There are 10 hidden switches. A switch that is on adds its own fixed numbers to the row, and there is some noise. The rows also spread widely along 9 directions, which tell nothing about the answers.
In the rows, 100 means zero.
Some rows, each with its switches (1 for on, 0 for off) after it:
[112 99 103 104 93 131 88 105 107 108 124 96 82 96 106 110 126 106 105 103 122 121 101 92 76 85 66 113 83 81 115 47 151]  0 0 0 0 0 0 0 1 0 0
[93 105 109 108 86 62 96 104 66 73 70 94 133 119 119 104 88 95 83 81 99 115 94 102 105 121 97 90 128 97 73 90 104]  0 1 0 0 0 0 0 0 1 1
[119 106 126 76 79 110 113 91 115 88 108 96 124 104 125 72 99 114 71 106 111 92 73 109 120 108 86 106 82 115 106 97 99]  0 0 0 1 1 1 0 0 0 0
[106 112 144 95 106 76 118 89 88 75 124 85 111 127 110 92 91 106 73 98 111 86 97 107 119 121 96 131 57 117 89 88 100]  1 0 0 0 0 1 0 1 1 1
[115 101 116 79 82 89 71 98 80 56 87 115 122 108 130 95 91 115 86 120 110 99 79 99 113 112 65 97 101 102 78 73 127]  1 1 0 1 1 0 0 0 0 0
[97 112 130 97 110 73 109 110 108 87 117 73 127 125 106 124 78 101 71 103 108 109 102 92 97 131 107 115 67 115 76 109 88]  1 1 0 0 1 0 0 1 1 0
[71 118 117 124 87 74 72 96 98 92 112 67 115 110 117 140 87 94 72 143 131 92 109 69 92 129 106 93 100 104 57 79 128]  0 0 0 0 0 0 0 0 1 0
[109 84 106 104 110 76 97 122 80 77 97 116 103 120 123 118 89 103 114 79 95 124 92 85 97 98 70 109 103 83 107 67 117]  1 1 0 1 0 0 0 1 1 1
[109 113 119 113 144 87 119 119 101 88 134 90 80 141 103 132 97 93 101 75 113 134 101 66 68 119 79 132 58 89 92 74 112]  1 1 0 1 0 0 0 1 1 1
[92 103 115 132 82 71 106 103 111 110 124 82 92 134 100 115 97 85 85 79 101 96 112 82 89 119 89 97 109 89 86 87 125]  0 1 0 0 0 0 0 1 0 1
[109 86 119 96 96 115 97 113 125 104 136 97 91 97 123 107 112 107 110 113 121 108 100 71 87 78 72 109 75 86 132 50 139]  1 0 0 0 0 1 0 1 1 0
[119 116 122 92 154 90 107 112 66 43 138 113 81 146 119 109 102 110 109 101 116 124 89 76 80 125 53 134 57 85 88 55 133]  0 1 0 0 1 1 1 1 1 1
[78 96 127 122 75 51 102 104 103 103 117 85 121 130 113 130 71 96 72 107 88 74 116 91 130 119 105 99 101 110 86 108 105]  0 1 0 0 0 0 1 1 1 1
[80 130 117 111 90 68 84 84 94 87 122 73 103 137 101 140 88 95 64 115 122 100 123 81 90 134 85 106 84 109 51 88 131]  1 1 0 1 0 0 1 1 1 0
[116 117 114 79 124 112 101 107 76 60 96 91 134 105 119 106 100 105 81 101 120 134 78 99 88 120 89 117 82 102 78 74 98]  0 1 0 0 1 0 0 1 0 0
[113 106 123 80 77 94 112 97 74 78 84 108 135 106 119 81 94 115 67 89 89 91 85 140 138 101 90 116 83 111 109 99 94]  0 1 0 0 1 0 1 0 0 1
[104 86 129 85 67 61 93 94 109 103 119 97 117 128 107 108 71 117 87 114 91 83 109 116 130 118 81 112 89 125 93 112 116]  1 0 0 1 0 1 0 1 1 0
[86 118 94 120 96 86 88 108 100 109 113 94 79 120 94 136 113 91 97 78 122 139 123 77 52 99 73 97 96 70 94 72 154]  1 1 0 0 1 0 1 0 0 1
[96 108 114 90 106 98 92 107 114 97 99 81 137 95 121 128 88 106 74 130 125 125 93 85 91 119 113 105 84 112 86 104 103]  0 0 0 0 1 0 0 0 1 0
[119 111 112 104 91 88 84 86 106 87 113 108 87 132 109 103 105 103 86 110 121 108 90 84 85 130 63 107 99 101 70 89 150]  0 0 0 1 0 0 0 0 0 1
[94 98 111 106 88 70 70 93 70 51 104 121 105 115 139 114 93 102 88 117 109 84 92 75 111 105 59 87 115 82 79 55 141]  1 1 0 1 1 0 1 1 0 1
[62 128 106 139 102 92 119 120 104 112 125 63 84 107 96 138 107 87 84 77 121 113 123 80 68 86 105 95 65 75 105 68 101]  1 0 0 0 1 0 1 0 1 0
[106 66 111 90 69 86 68 124 122 117 117 104 121 102 125 137 77 115 110 138 87 96 104 85 125 93 75 102 103 101 126 82 133]  0 1 1 0 0 0 0 1 1 0
[104 129 125 110 122 81 117 105 99 70 131 81 95 152 98 112 93 95 76 91 112 115 102 83 81 140 81 119 69 102 60 93 101]  0 1 0 0 0 0 1 1 1 0
[95 120 119 107 85 103 122 92 105 83 111 89 107 108 133 85 116 86 71 74 120 98 88 65 100 90 87 88 98 83 106 65 109]  1 1 0 1 0 1 1 0 0 1

New rows. What belongs after each?
[90 94 123 108 77 81 73 93 106 102 113 89 127 105 128 133 86 99 76 140 115 82 104 75 119 117 99 100 107 108 84 79 140]  0 1 0 0 0 0 0 1 0 1
[100 137 104 113 121 95 111 105 83 69 102 78 104 126 114 111 113 81 84 73 130 144 91 62 57 124 85 98 100 76 75 66 112]  0 1 1 0 0 0 0 0 1 1
[103 151 120 95 141 99 132 97 88 52 126 61 108 131 102 93 110 88 71 69 140 146 92 79 52 131 92 110 64 89 67 79 78]  1 0 1 0 1 1 0 1 1 0
[89 127 118 114 155 84 131 126 73 39 129 90 88 133 115 108 101 92 101 68 122 131 91 67 64 109 78 108 69 70 84 54 79]  1 0 0 0 1 1 1 1 1 0
[106 116 124 84 90 93 119 97 107 80 98 95 124 112 116 90 94 111 61 93 106 103 89 111 113 107 94 105 73 113 96 113 79]  1 0 0 1 1 0 1 0 1 0
[131 87 134 88 95 104 113 114 131 92 126 101 103 121 112 90 100 109 91 100 101 102 89 93 105 104 77 123 64 107 114 89 109]  1 1 0 0 0 0 0 1 1 0
[103 136 111 80 73 89 103 73 75 70 71 83 137 110 99 77 101 106 49 77 120 116 91 135 95 125 95 95 101 116 57 108 93]  1 0 0 1 1 0 0 0 0 0
[105 94 128 124 88 102 134 116 158 94 127 86 101 112 123 78 110 79 81 75 113 95 80 53 86 92 99 81 97 81 107 82 77]  1 0 0 0 0 0 0 1 0 0
[89 122 107 134 88 76 101 92 117 110 140 80 67 138 90 120 115 85 83 76 124 116 131 70 56 109 72 92 84 75 90 80 155]  1 1 0 0 1 0 1 1 1 1
[101 112 139 91 110 66 92 94 68 65 125 106 103 133 104 120 81 122 75 125 102 79 108 123 127 125 78 141 42 120 81 95 119]  1 0 0 0 1 0 1 1 1 1
[104 111 126 91 127 105 112 117 86 80 120 85 117 97 122 127 98 106 88 100 113 114 94 89 103 95 96 128 47 94 123 62 98]  1 1 1 0 1 0 0 1 1 1
[113 108 133 87 60 68 114 95 93 57 104 108 115 137 114 53 94 108 71 80 90 76 85 121 127 115 70 90 98 106 84 104 92]  1 1 0 0 1 1 1 0 0 0
[103 128 110 83 91 130 122 93 93 92 96 69 122 85 120 84 121 103 70 76 130 124 91 100 87 84 95 103 73 94 120 61 109]  1 1 0 1 1 1 0 0 1 0
[91 124 137 103 118 74 96 109 54 64 108 87 115 120 111 128 82 105 77 114 111 91 96 107 120 125 101 137 56 113 66 71 105]  1 1 0 0 0 0 0 0 0 1
[121 98 128 71 135 98 89 109 97 66 101 104 139 107 134 126 89 105 88 127 123 136 85 70 95 120 95 129 78 108 87 84 111]  1 1 0 0 0 0 0 1 1 1
[87 93 128 103 63 79 78 95 121 100 144 86 103 104 125 114 92 109 86 145 118 62 108 74 116 98 79 87 84 100 110 69 141]  1 0 1 0 1 1 0 1 1 0
[101 117 123 87 96 111 122 95 91 80 85 68 157 93 126 95 101 94 55 91 114 114 85 107 112 110 123 106 89 112 93 86 71]  0 1 0 0 0 0 0 1 1 0
[80 121 107 137 96 111 112 113 109 102 122 72 84 99 112 110 120 87 84 88 130 104 95 71 70 91 95 87 85 71 100 50 114]  0 0 0 0 1 0 0 0 0 0
[81 123 124 100 91 110 106 95 84 84 94 64 144 74 131 107 99 106 55 124 126 87 88 106 120 100 124 104 70 110 98 74 87]  0 0 0 0 1 0 0 0 1 0
[107 121 112 75 101 132 75 96 95 97 107 82 117 81 115 127 116 115 80 136 146 134 105 91 78 96 85 124 54 103 102 60 156]  1 1 0 0 1 0 0 0 1 0
[115 119 123 91 135 112 98 122 78 52 110 96 100 113 123 109 108 106 98 109 129 129 82 73 81 108 74 127 57 89 85 46 117]  1 1 0 0 0 0 0 0 1 0
[99 109 118 97 56 83 103 85 77 93 104 96 110 120 88 88 94 119 67 87 87 77 111 159 130 106 78 110 84 112 94 101 109]  0 0 0 0 1 0 1 1 0 0
[103 99 113 105 104 81 84 119 68 62 100 108 103 124 126 117 83 109 103 114 102 96 84 89 111 115 66 107 95 95 81 60 118]  0 1 0 1 0 0 0 0 1 0
[104 107 121 71 81 85 60 81 90 74 104 100 132 110 117 120 89 118 69 145 120 105 111 104 108 122 76 108 85 116 71 94 144]  1 1 0 0 1 0 1 1 1 0
[123 120 116 68 84 116 102 75 108 88 82 100 138 101 116 84 113 106 56 105 123 128 90 112 100 116 95 114 96 116 83 114 115]  0 0 0 0 0 0 1 0 0 1
[88 125 130 123 56 87 115 92 121 111 124 63 96 120 91 88 106 94 55 83 111 72 109 105 101 110 99 94 72 104 85 95 109]  1 1 0 0 1 0 0 0 0 0
[67 134 118 105 97 88 91 92 86 96 123 45 125 104 111 142 95 89 69 116 133 111 121 72 87 114 108 102 80 100 77 61 118]  1 1 1 0 0 1 0 1 1 0
[94 114 121 83 85 76 90 87 100 103 123 75 126 121 109 128 73 111 74 126 107 96 109 103 119 130 93 113 87 127 81 105 113]  0 0 1 1 0 1 0 1 1 0
[112 120 105 102 95 109 102 91 105 68 117 103 81 120 118 73 129 99 93 92 135 125 89 69 60 104 55 83 102 71 94 61 143]  0 0 0 0 1 1 1 0 1 0
[88 139 130 101 103 99 88 83 82 74 149 68 91 113 104 118 107 107 75 130 138 85 107 88 92 116 77 118 49 101 76 49 136]  1 0 1 0 1 1 0 1 0 0
[66 139 125 106 130 91 136 93 77 70 103 55 149 91 132 117 98 83 49 86 134 115 101 76 95 103 140 100 74 97 90 78 62]  1 0 0 0 1 1 1 1 1 1
[84 120 112 88 98 82 106 85 68 83 85 87 139 98 115 121 89 106 59 88 112 113 109 119 111 104 107 110 84 109 92 97 92]  1 0 0 1 1 0 1 1 1 1
[82 131 111 140 109 109 130 111 86 108 136 57 70 125 90 121 114 89 84 59 114 106 113 91 75 102 87 117 58 82 101 44 112]  0 1 0 1 0 0 0 1 1 0
[107 74 128 92 61 84 88 110 116 74 98 105 139 99 157 79 89 104 89 132 103 72 73 71 137 100 88 75 125 100 108 76 110]  0 1 0 0 0 1 0 0 1 0
[89 114 122 133 112 78 124 123 95 83 127 72 84 136 97 112 100 86 90 63 106 108 107 78 78 110 91 107 76 82 85 66 93]  1 1 0 0 0 0 0 1 1 0
[100 103 127 110 124 111 138 114 128 92 123 77 122 99 137 96 108 82 82 89 123 109 76 53 94 98 117 106 89 89 116 71 77]  0 0 0 0 0 1 0 1 0 1
